The rows come from 4 hidden closed curves, with some noise, and rows from the same curve form a group. Each curve winds through 6 dimensions. The rows are also pushed far along 4 directions, which tell nothing about the answers.
In the rows, 128 means zero.
Known rows, each followed by its group:
[129 110 108 141  85 118 132 117 158 159 109 132 133  94 155] | K532
[167 122  93  47 151 189 102 176 123 134 196 149 120 170 109] | K532
[157 107 152 132 118 147 132 127 110 126 122 158 124 119 103] | K877
[139 114 165 144 106 127 136 116 127 174 125 141 132 106 102] | K18
[141 117 154 158 112 136 127 116 128 151 112 138 138 104 124] | K557
[136 132 183 202  99  91 142  69 143 151  88 127 111  99 108] | K18
[149 118  91  98  91 147 127 139 165 177 146 127 139 102 163] | K532
[ 92 165  97 167 130 131 122 124 158 125 110 100 140 119 183] | K532
[139  93 101  45 112 185 135 171  68  85 103 137 140  96 179] | K18
[171  59 151 106 127 138 155 149 109 150 149 176 131 139  72] | K877
[164 108 133 109 144 140 159 133 125 130 159 144 113 160 108] | K18
[152 144 145 144  97 134 152 129 159 167 133 130  98 111 124] | K18
[126 167 112 144 141 131 138 119 176 163 161 110 119 151 143] | K557
[144 134 129  63 135 154 140 147 107 123 145 131 126 127 132] | K877
[139 139 165 145 141 140 127 127 116 128 130 141 127 132  98] | K877
[131 106 142 160 117 116 116 125 120 125 130 154 111 144  75] | K877
[149  85 124  74 114 143 109 163 112 164 162 150 153 121 101] | K532
[132 112 144 157  70 100 157 105 140 159 101 125 104  94 130] | K18
[156  76 182 157  97 113 142 116  99 135 100 163 121 104  73] | K557
[126 104 120 111 121 150 104 158 111 141 124 137 171 102 141] | K877
[146  77  99  70  98 139 120 145 122 151 140 153 140 111 125] | K532
[118 178 123 114 148 119 134 104 142 121 149  98 113 152 143] | K18
[103 112 130 171 100 102 134 120 134 134 101 134 109 120 113] | K18
[111 159 112 172 138 117 137 107 165 120 122 115 109 145 144] | K532
[132 131 125 110 174 134 137 134 120  97 154 147 119 176  91] | K557
[127 195 150 208 129 117 119 108 180 147 118  96 116 117 147] | K18
[147 177 143 130 160 159 118 130 137 125 156 122 132 147 127] | K877
[138 135 154 156 107 117 116 107 127 135 110 124 128 106 119] | K557
[164 174 140 142  92 142 103 144 208 252 185 110 153  90 134] | K877
[118 190 138 151 155 120 148 101 150 109 129 106  94 152 136] | K18
[144 144 124 125 197 147 117 128 123  98 179 135 111 209  89] | K557
[114 111 106 101 107 144 144 151 122 143 122 129 142 107 160] | K18
[121 181 157 163 172 102 141  86 134  97 140 105  94 178 104] | K18
[123  99 113 126  74 115 144 146 144 176 127 127 147  91 143] | K557
[132 109 147 184  94  90 140  85 148 137  91 142 110 107 108] | K557
[ 90  72 114 135  90 112 147 128  98 114  70 143 144  87 149] | K532
[144 142  86  90 148 153  94 152 156 152 179 121 155 146 144] | K532
[125 158 146 137 164 126 106 119 124 115 140 116 143 144 118] | K532
[153  95 141 120  87 126 124 131 129 173 125 134 151  85 130] | K532
[ 92 176 115 135 151 128  96 130 131 107 126 102 148 130 148] | K557
[136 126 153 120 120 116 137 120 127 141 127 144 102 127  84] | K877
[135 139 128 136 120 142 136 117 140 145 126 120 130 117 153] | K557
[127 137 114 138  99 129 123 128 164 168 129 127 137  99 148] | K877
[113 123 116 146 122 109 147 122 144 134 129 130 119 139 124] | K557
[162 104  95  74 138 181 105 160 129 155 174 143 149 143 139] | K557
[126 166 123 119 141 154  91 138 134 133 133 106 165 108 164] | K877
[115 157 135 133 163 112 123 108 111  78 132 121  97 171 100] | K532
[158 108 150 118 118 142 130 117 105 121 121 143 118 123 111] | K557
[111 223 149 169 189 122 109  92 164 129 150  89 130 159 133] | K18
[ 99  98 147 147 100 115 150 145 105 145  96 136 142  96 121] | K877
[146 174 149 135 140 126 156 124 178 181 166 115 120 136 122] | K877
[143 124 126 107 126 108 130 119 153 159 162 139 116 144  93] | K532

New rows, each followed by its group:
[104 133 136 120 150 129 138 146 104 110 128 126 135 141 121] | K877
[144 138 130 119 100 113 145 137 159 175 161 119 126 119 120] | K557
[137  88 123 102 132 121 133 127 109 105 126 160 110 146  89] | K877
[120 119 107 136  81 139 142 135 160 193 123 117 148  85 177] | K557
[ 97 138 133 124 129 127 128 150 114 136 121 109 154 112 145] | K877
[146  90 168 151  94 102 158 125 139 186 116 141 137  94 102] | K877
[161 153 123 145 106 132 144 118 193 191 160 122 109 125 135] | K532
[122 104 139 128  90 110 140 151 140 191 136 129 139 101 111] | K877
[167 175 123  83 173 156 137 144 168 157 208 127 122 174 108] | K557
[146 162 144 122 164 150 103 133 130 128 154 129 135 146 110] | K877
[ 98 138 116 114 162 106 131 106 110  74 112 122 130 149 134] | K532
[104 162 106 112 144 156 113 138 132 128 114  97 188  91 208] | K532
[129 144 137 121 111 112 126 130 161 184 140 119 131 104 120] | K877
[115 127 171 179 152  96 121  96 106  95 100 136 126 141  84] | K532
[114 138 132 117 189 118 142 115 109  74 140 140 111 186  92] | K532
[147  88 140 163  92 142 131 137 124 152 110 148 130 105 119] | K532
[102 118 137 106 142 146 125 154  71  89 103 119 160 113 149] | K877
[ 95  96 134 129  84 110 130 151 110 161  88 114 171  64 158] | K877
[138 131 116 117 146 162 124 141 110  97 147 147 123 156 120] | K877
[124 125 144 128 165 129 152 123 107  94 114 134 136 138 126] | K877
[ 95 157 119 124 160 131 113 134 105  90 124 103 146 142 151] | K532
[141 113 130 105 150 140 141 110 101  97 120 131 140 133 144] | K18
[101  98 111 167  98 143 113 134 104 102  65 131 148  87 171] | K532
[101 153 120  91 191 147 128 150  86  67 139 118 136 170 129] | K877
[142 155 150 159  89 122 113 123 163 190 132 107 150  82 140] | K557
[ 81 164 127 149 141 108 125 133 134 127 114  92 151 118 157] | K877
[119  46 141 148  76 117 123 134  74 105  79 173 124 102  88] | K877
[122 126 138 135 124 101 148 120 119 104 117 125 120 131 116] | K557
[131 101 130 158  95 118 156 116 150 170 122 143 113 121 117] | K557
[118 149 127 123  88 134 119 138 142 165 128 117 130  95 143] | K877
[157 102 114  93 110 137 129 140 129 139 152 141 122 132 119] | K877
[122 155 140 126 125 121 139 120 135 129 123 121 128 114 131] | K557
[157  68 154 126 143 128 152 136 101 120 133 175 124 151  66] | K877
[101 107 172 181 117  77 165  92  85  66  62 136 110 118  98] | K557
[117 153 132  92 185 126 118 137 103  89 139 107 140 156 128] | K877
[108 139 140 163 136 104 120  99 107  75  96 124 106 139 113] | K877
[132 140 136 116 131 126 140 121 117 108 134 130 102 145 112] | K877
[116 142 123 121 127 130 108 142 131 138 140 125 139 124 119] | K557
[141 147 133 123 118 148 118 121 128 138 123 110 142 103 160] | K557
[164 115 121  90 121 141 134 126 131 130 141 139 130 122 130] | K557
[145 184 109 134 116 148 119 132 198 193 174 112 135 123 152] | K877
[143  30 157 140  99 122 148 141  86 136  95 186 139 105  75] | K877
[132  82 158 118 117 137 150 123  67 101  88 144 137 106 126] | K18
[116 114 131 104 136 123 143 112  78  72 105 125 114 141 130] | K18
[112  89 114 101 121 121 139 146  99 111 116 139 134 126 125] | K877
[139 148 130 138 134 132 125 110 132 121 131 109 125 134 146] | K557
[192  86 140  89 124 151 158 132 119 146 168 159 102 154  92] | K557
[126 157 128 143 162 127 145 114 129  90 129 106 119 156 149] | K18
[127 109 127 147 132 152 120 136 100  93 100 134 137 123 144] | K532
[145 149 133 112 112 142 134 127 149 167 139 121 136 104 147] | K532
[132 130 146 153  95 111 125 118 138 149 128 135 105 122  95] | K877
[ 98 135 158 154 144 117 136 130  97 106 104 125 134 128 112] | K877
[160 117 128 137 104 115 134 120 165 170 152 142 111 130 102] | K877
[103 140 148 165 120  91 139 126 149 162 125 115 128 122 110] | K877
[123 101  86 100 119 166 124 158 111 113 121 136 142 120 164] | K532
[154 139 136 124 144 119 143 103 163 166 168 128 123 153 110] | K18
[118 135  87  94 149 168  98 169 116 113 148 114 179 129 176] | K877
[130 175 137 158 126 101 124 111 196 187 158 118 110 135 103] | K877
[140 144 110  82 116 158 139 141 124 124 130 116 121 114 171] | K18
